There are 8 hidden switches. A switch that is on adds its own fixed numbers to the row, and there is some noise. The rows also spread widely along 12 directions, which tell nothing about the answers.
Known rows, each followed by its switches (1 for on, 0 for off):
[ 28   4  -3   0 -26   3  -1 -11  18 -18  12 -11 -20   4 -10  -4  -7  -5
 -11  -9   1  -4 -17  13   5 -14  24 -11   8   6  -9  11] : 0 0 0 0 0 0 1 0
[ 24   1 -27   6  -1  16   5   6   2  12   1   3   4 -11  -1  14   4   2
   6   7  -2  -7   2   1  -6   7  -1  -5  -7 -17  27   4] : 0 0 0 0 0 0 1 1
[  2 -12  -2   8  -8   6  -3  -5   3  13  17 -14  11 -18  -8   3   0  -2
   7  -3  -6   7  13   8  -9   7   1  -6  -4  -7  15  -1] : 0 0 1 0 0 0 1 1
[  1  -3  -4  -6   1  12   2  15  -1   9  12   6   3 -13   8  -4 -17  -9
  14  -2   2   6  -2   5  -6   6  16 -10 -18 -10   0   2] : 1 1 0 1 0 1 1 1
[  9   5  -2  16   7   2  -9  -9   0  -4  10   0  18 -21  -1 -13  -6   2
  15  -8   7  -7  14  13 -23   2   2 -12  -2 -16   8   6] : 0 0 0 1 0 1 0 0
[ 11 -10   3   9  16  20 -12  -5  12  11  -9 -21   0  -4  -5  -7  -6   4
  14 -24  -9   6 -13  12   0   6  19   9 -16  -7   2  -8] : 1 0 0 1 0 0 0 1
[ -3 -12   3   6   9   4  -7  -1  18  -1  -4 -14  -3 -10 -15  -4   3   1
   6 -15  -8  -2 -10  -2  -3  -5  13   8  -4   1   4   1] : 0 1 0 1 0 0 1 0
[-18 -10   8   4   3   4  -4  16  -2   2   6   6   2 -16  10  -7   0  -9
   6   2   7   3  -1  -7 -12   0  16  -7 -12  -7   4   3] : 1 1 0 1 0 1 0 1
[ -5 -15 -12  -1   2   4  -6  11  13  -6   4   5  -5 -18 -10   0   3  -7
   9   1  -6   0  -3  -7   3  -5  23  -3 -22  -4   7  10] : 1 1 0 1 0 1 1 1
[  1   0 -13   4  13   3  -7   1  21  23   3  -4   3 -11 -19  -5  10   6
  10 -11 -13   3  -3  -2  -2   0  12  -2 -13   0   6   8] : 0 1 1 1 1 0 1 1
[ -3   2  -2  18   8  -6  -8  -2   6   1  -5   4   8  -7  -8 -13   3   6
  -3  -8   1  -2   0  -5 -10  -4  -2   0  -1  -2   5   3] : 0 0 0 1 1 1 0 0
[ -2   2 -17 -13  -8   4   0   8  15  14  -6   8 -10   2 -17   0  -3  -5
   3   0  -3   3  -5 -12  12   5  21  -1 -17  -5   4  15] : 1 0 0 0 0 1 1 0
[ -2  10  -7   7  -5   2   9  11  11  -2  -6  -5   0  -5 -20   6  -5  -9
  -8   2   0 -11 -11  -5  -4  -9   4   0   9 -11   5   7] : 0 0 0 1 0 0 0 1
[ 10   0  12  11   2  16  -1  -4   5  18 -14 -11 -10   5  10  -9  -2   3
  -3 -24   4   0 -22   3  -5   0  18   9   8  -3   7  -5] : 0 0 0 1 1 1 0 1
[ -2   0 -23   8   6 -10   4  17   7  -5   4   4  17  -5 -30   7 -11   0
  -8  15 -16   4   7  -7   5  -3 -26   0 -12   0   0  -5] : 0 0 0 1 0 0 0 0
[  8  -2   8   1   1   6   6  17  -6   3   9   7  -2   0  23  -9 -19   1
  -6  -6   3   8 -14   0  -7  -4  -4  -4   0   4  -8 -13] : 0 1 0 1 1 1 1 0
[ -6 -17   4   7  10   5  -9   5  26  11  10 -24   2 -11 -26   2   8   3
   4  -5 -23   7 -10  -1   2  -7   0   4  -6   4  -8  -6] : 1 0 1 0 0 0 1 1
[  0 -17   5   5   3  -3 -14 -13   9  -1  11  -2   3 -20  -3 -18   2   5
   8 -17  -3   6  11  -1  -8  -4   9   0  -8   5   8   1] : 1 1 1 1 0 0 0 0
[  9 -15  -3  17   2  10   4   5  10  -7 -10 -11  -3  -9 -11   8  -1   2
 -10  -7 -12  -7 -13  -8   1 -15  -9  18  12  -3  17 -12] : 0 0 0 1 0 1 1 1
[ 11   2   3   0   9   9   3  13  16  -3  -5   2 -12  -5  -4  -4 -11  -1
  -2 -11  -4  -9 -24  -7  -1 -18   9   6   8  -1  -5   1] : 0 1 0 1 0 1 1 1
[ -4  -6  -1  22 -15   6   2 -14  11  14   8 -31   8 -10 -15   2   3  -2
  -4 -18  -9   6   0  14  -8   3  14  -2   8  -2  14   3] : 0 1 0 1 1 1 1 1
[  7  -7  -6  25   2  -2   7   2  -2  17   3 -15  19   8  -5  -4 -20   9
 -21 -15 -20  22  -5   5   5   1 -27   9   2  11  -1 -24] : 0 1 0 1 1 1 1 1
[ -7  -7   1  -5  -5  -1   0  -1  10  13   5  -3   1 -11 -21  -6 -16  -3
   5 -13 -11   9   6  -6   6   0   2   8  -4   0   2   2] : 1 0 0 1 0 1 1 1
[ 21 -14 -16  -1  24  20  -2  22   4  -9  -7  13  -2 -14   6   7  -7   6
  15   7  -5  -9  -7  -9   0  -5  -7  10 -18 -15  12 -12] : 1 0 0 0 0 1 0 0
[ 20  -4  -7  29  13  12 -14 -19  16  -2   0 -23   9 -14  -4  -6  17  10
  11 -18  -2  -9  -4  18 -20  -1  15  -5   0  -9  15   4] : 0 1 0 1 0 0 0 0
[  4  -7  -4   7  -6   8   6   8  14  -1  10 -14  -1 -12 -11   5  -6  -4
  -5  -3  -9  -4 -10   1  -3 -14   5   2  10  -4   3  -1] : 1 1 1 0 0 1 1 1
[-16 -20   1  -6  -3   5   3  10   6   3  -1   0  -2 -22 -14   9   1  -6
   9   2  -3  -4   9 -16  -2   0  10   9  -5  -7  23   4] : 0 1 0 0 0 1 0 1

New rows, each followed by its switches (1 for on, 0 for off):
[  7  -4   1  -1 -17  10  12  -1   8  16   1 -11  -9  -4  -2   2 -10  -5
  -8 -15  -5   2  -9  -3   2  -5  10   7  14  -1  13   1] : 1 1 0 1 0 1 1 1
[ 16   0 -12   0  28  14  -4  12  16  10   7   2   7 -21  -2   0   3   7
  24  -2  -8 -11  -6   3 -16  -4  -1  -3  -8 -14   5   0] : 0 1 1 1 0 0 1 0
[  0   1  -5   4   9   7  -1   9  18  10   8 -12   1 -12 -17  -2  -4  -2
   7  -9 -12   1 -13   5  -4  -6  12  -2  -5  -2  -5   2] : 0 1 1 1 1 0 1 1
[-17  -7   9  -6   3  -3  -5   9   8   9  -2   5  -4  -6 -12 -11  -7  -4
   2  -7  -3   9  -3 -14   5   0   8   5 -13   3  -4   0] : 1 0 0 1 0 0 0 1
[  7 -18  -5  -6 -13   5   4   4   5   3  16  -4  -2 -14  -9   1 -16  -1
   1  -3 -12   9   6   0   6  -4  -4   6  -5   2   6  -8] : 1 0 1 0 1 1 1 0
[ 20 -16  -4  19  -1  12  -9  -8   4  -6  11 -16   7 -10   2   2   0   5
   1  -5  -6   5   1  14  -6   0   1  -4  -5  -1   9  -9] : 0 0 0 0 0 1 0 1
[ 26  -4 -13  13  -9   9   2  -8   9  -8  -2 -15  -1   1 -12   3 -13   4
  -9 -12  -9  -2  -8   9   6  -6   2   6   5  -2   8  -4] : 0 0 0 0 0 1 1 0
[ 12 -15   4   2   4  13   1   8   3  -6  15   0  -2 -24  11  -3  -8   3
  10  -6  -2  -6  -3   1 -13 -11   1   4   4  -7   7  -8] : 1 1 1 0 1 1 1 0
[ -1 -10   8  -7  18  15   0  12  -1  12   3   3   7 -24  -2  -4 -18  -1
  23 -10  -3  -2   5  -5 -10   3  -2  12  -7 -18   8  -7] : 1 0 1 0 0 0 1 1
[ -6 -10  11  -2 -15   7   3   7   7   3   3  -1 -16 -11   6   2  12  -5
  -1   2   7  -7  -8  -9 -11  -8  14  -1  10  -1  13   4] : 0 0 0 1 1 1 0 0
[-10 -10  24   3  16   4  -8   7  11  -4   9  -4  -1 -22  -2 -18 -10  -2
  12 -18  -2  -1 -11  -3 -13 -15  10   5   1  -1 -12  -4] : 1 1 1 1 0 0 1 1
[ -1  -7  19 -11 -11   9   1  -1   2  16   6  -1 -13 -10   9  -8  -8  -2
   9 -15   5   2  -4  -3  -8   2  14   4   7  -2   6   0] : 0 0 0 1 1 1 1 0
[  5  -8  -1  -2 -26   3   6  -4  -4   1  16  -7   1  -9   4  -1 -20 -11
  -1  -9   3  11   9  11  -3   5  13  -8  -3  -1   9   2] : 0 1 0 1 0 1 1 0
[ -6  -6   9  -5  -9   9   3  10   5  26   4  -4 -10   1  12   2   3  -2
  -3  -4   2   8 -11  -6  -4   5  15  -4   0   2   5   2] : 0 1 0 0 0 1 1 1
[  7  -4 -21  -2  19   6  -4  26   0  19   4  24   9  -7  10   3   6   6
  10  19  -5   8   3 -11  -3   7 -12 -11 -29  -4   7  -4] : 0 0 0 1 0 1 0 1
[ -8   0  18 -16   8   9   6  12  16  17   3  -8  -6 -15 -18  -3 -17  -5
  16 -13  -8  -5 -10  -8  -4  -7   3  12  10  -9  -7  -1] : 1 0 0 1 0 0 1 1
[  9   4   0   6   7   7  -4   0  24 -12  -4  -9 -10 -12 -19  -4   2  -3
   5 -13  -1 -16 -17   2  -6 -16  24   0   6  -5  -1  12] : 0 1 0 1 0 0 0 1
[  4   7  -6  16  -5  12  13   3   3   5  -3 -18   8  -6  -7   6 -13  -3
  -6 -12   0  -9  -8   9 -11  -3   4   7  16 -15  15  -3] : 0 1 1 0 1 1 0 0
[ -8 -26  -2  10  -7   5  -5   6   9 -15  -4 -11  -7  -9 -16   7   4  -6
  -7   1  -7   3  -5  -9   8  -6  11  10 -12   1  10  -4] : 1 0 0 0 0 0 0 1
[ -5   6  10 -15   3  15   2  14  11  14  10  -4  -3 -17  -3  -4 -11 -10
  26  -4   3  -7  -7   5 -14   2  20  -6  -3 -20  -6  10] : 1 0 0 1 0 1 1 0
[  3 -11  12 -13   4   8   4   9  -3   3  12   7   0 -19  11 -10 -26  -2
  16 -12  -1   3   3  -3  -6  -2   0   5  -3  -6   1  -8] : 1 1 0 1 0 1 1 0
[ -8   4   7  -7  -5  10  10  13   5  34   1  -8  -1   3  -4   3  -9  -3
   0  -4  -4   8 -10  -8  -1   9   2   3   3  -7   1  -2] : 1 0 0 0 0 0 1 1
[ 10 -17   3   4   9  19   2   8   7  12  12 -12   3 -19   9   6   1   5
   9  -4  -7  -2  -3   2 -13  -5  -5   4   5  -7  13 -11] : 1 1 1 0 0 1 0 1
[ 25  -4 -13  12   0  10   8  12 -11   1   9   3  12   1  14   0 -24   0
  -9   0  -5  12  -4   8   0   3 -18  -3  -9  -5   2 -19] : 1 0 0 1 0 0 1 1
[-15   8 -14   9  21   0   5  17  -2  25  -1   5  27 -14  -8  -1  -5   0
  12   1  -3   1  10  -7 -17  12 -13  -1 -12 -19  14   0] : 0 1 1 1 0 0 1 0
[ -1   2 -12   8  17  -1   1  18  15  -1 -13   7   3   0 -24  -5 -16   2
 -10  -5 -14   0 -14 -17  12 -15 -10  15  -6  -2  -7  -5] : 1 0 1 0 0 1 1 1
[  9  -2   8  16  18  -2  -5  -1  -5   2  -7  14   9  -8  11 -21 -15  13
  -4 -23   2   1   0  -9 -10  -7 -13  12   5   2   6 -12] : 0 1 0 1 1 1 0 1
[  4  -4  12 -12  10   3  -1  19  -5 -15  -2  23  -9  -8  10 -15 -28  -6
   7  -6   8  -1  -8 -11  -1  -7   5   5 -12  -3 -10  -6] : 0 0 0 1 0 0 1 0
[  0   0 -14   6  -7   1   1  -2  10  -7  10 -11  10 -18 -21   4  -4  -8
   9  -1  -2  -5   8  12  -9   3  15  -9  -8 -13  11  11] : 0 1 0 1 0 0 0 0
[  6   2  -2  -7   0   7   8  17   4  -5   4   4  -4  -4  -1  -3 -24  -8
   0  -5   0  -1 -12  -1   1  -7   8   2  -4  -6  -7  -2] : 1 1 1 0 0 0 1 0
[ 27  -8  -9   6  33  16 -12  -8  11   5  -8   2   7 -20  -2 -12  -9  16
  25 -26  -9  -7   4   5  -8  -3  -1  16  -9 -11  16  -7] : 0 1 1 1 0 1 0 0
[ -7 -12  -9  -6  -5  13   0  17  -1  11   4   0   0  -6   4   9  -1  -8
   9  12   1   7   1  -1  -1  14  13  -7 -25 -11  11   0] : 1 0 0 0 0 1 0 0
[ 10 -15   4  -4  -5  -5  -7  -9   5 -15  13   5  -1 -16 -15 -16 -27   0
   1 -17  -8   8  11  -2   9 -10   0   8  -5   6  -3  -4] : 1 0 1 0 0 0 1 1
[  2   7 -14  13  12   6 -12  -2   9  23  -5  -3  12  -1  -9  -7   3   5
   9 -10  -4   7   0   4  -4  13  12  -7 -20 -11   5   8] : 0 0 0 0 0 1 1 1
[  5  -4  -8  14  13  -2 -11  -3  11  13   2  -6  12  -6  -9  -5  11  11
   4  -3  -9   6   4   0  -9   5 -10  -3 -10   0   6  -3] : 0 0 0 1 0 0 0 0
[  4  -1  -1   3   7   7  -8   5   9 -12  -9   9  -9 -11  -5 -13 -10  -6
   7 -13   4  -6 -12  -5   0 -10  26   3 -12  -9   0   9] : 1 0 0 1 0 1 1 1
[ -1  -9  26  12  19  10  -8   9  -1  13  -8   8  -6  -7  31 -20   5   8
  -1 -17   8   0 -19 -15 -17 -12  -1   9   9   0   2 -12] : 1 0 1 1 0 1 1 1
[ -8  -7  -8   9   6   2  -6  -2  12  10  18 -16  18 -22 -20  -5  -6  -1
  16  -8 -12   6  11  13 -10   3   6  -5 -13  -7   2   1] : 1 1 1 1 1 1 0 0
[  3 -13   2  10   6 -10 -13  -6   7  -6   4   1   7  -8 -16 -14  -9   6
  -5 -12 -11  13   7  -4   5  -4  -9   4 -11  11  -3  -7] : 0 0 0 1 0 0 0 1
[ -6  -5  11  11   5   5  -9  -5   6   4   1  -6   5 -19  -6 -12  -3  -3
  10 -17   1  -2   2   2 -14  -4  13   3   1 -10   8   4] : 0 0 1 1 0 1 1 1
[ 11 -10  11   4   5  12   0  14   5  -2  17  -6   0 -14   9   1  -7  -1
   7   2  -4  -1 -10   7 -13  -9  -4  -6   4  -4  -6 -10] : 0 0 0 1 0 1 1 1
[  8 -28  -2  -3   7  13 -17  -1  16  -2  18  -5  -7 -30  -3  -2  13   3
  28  -3  -9  -1   5   7 -10  -3  20  -4 -21  -3  12   2] : 0 0 1 1 1 1 1 0
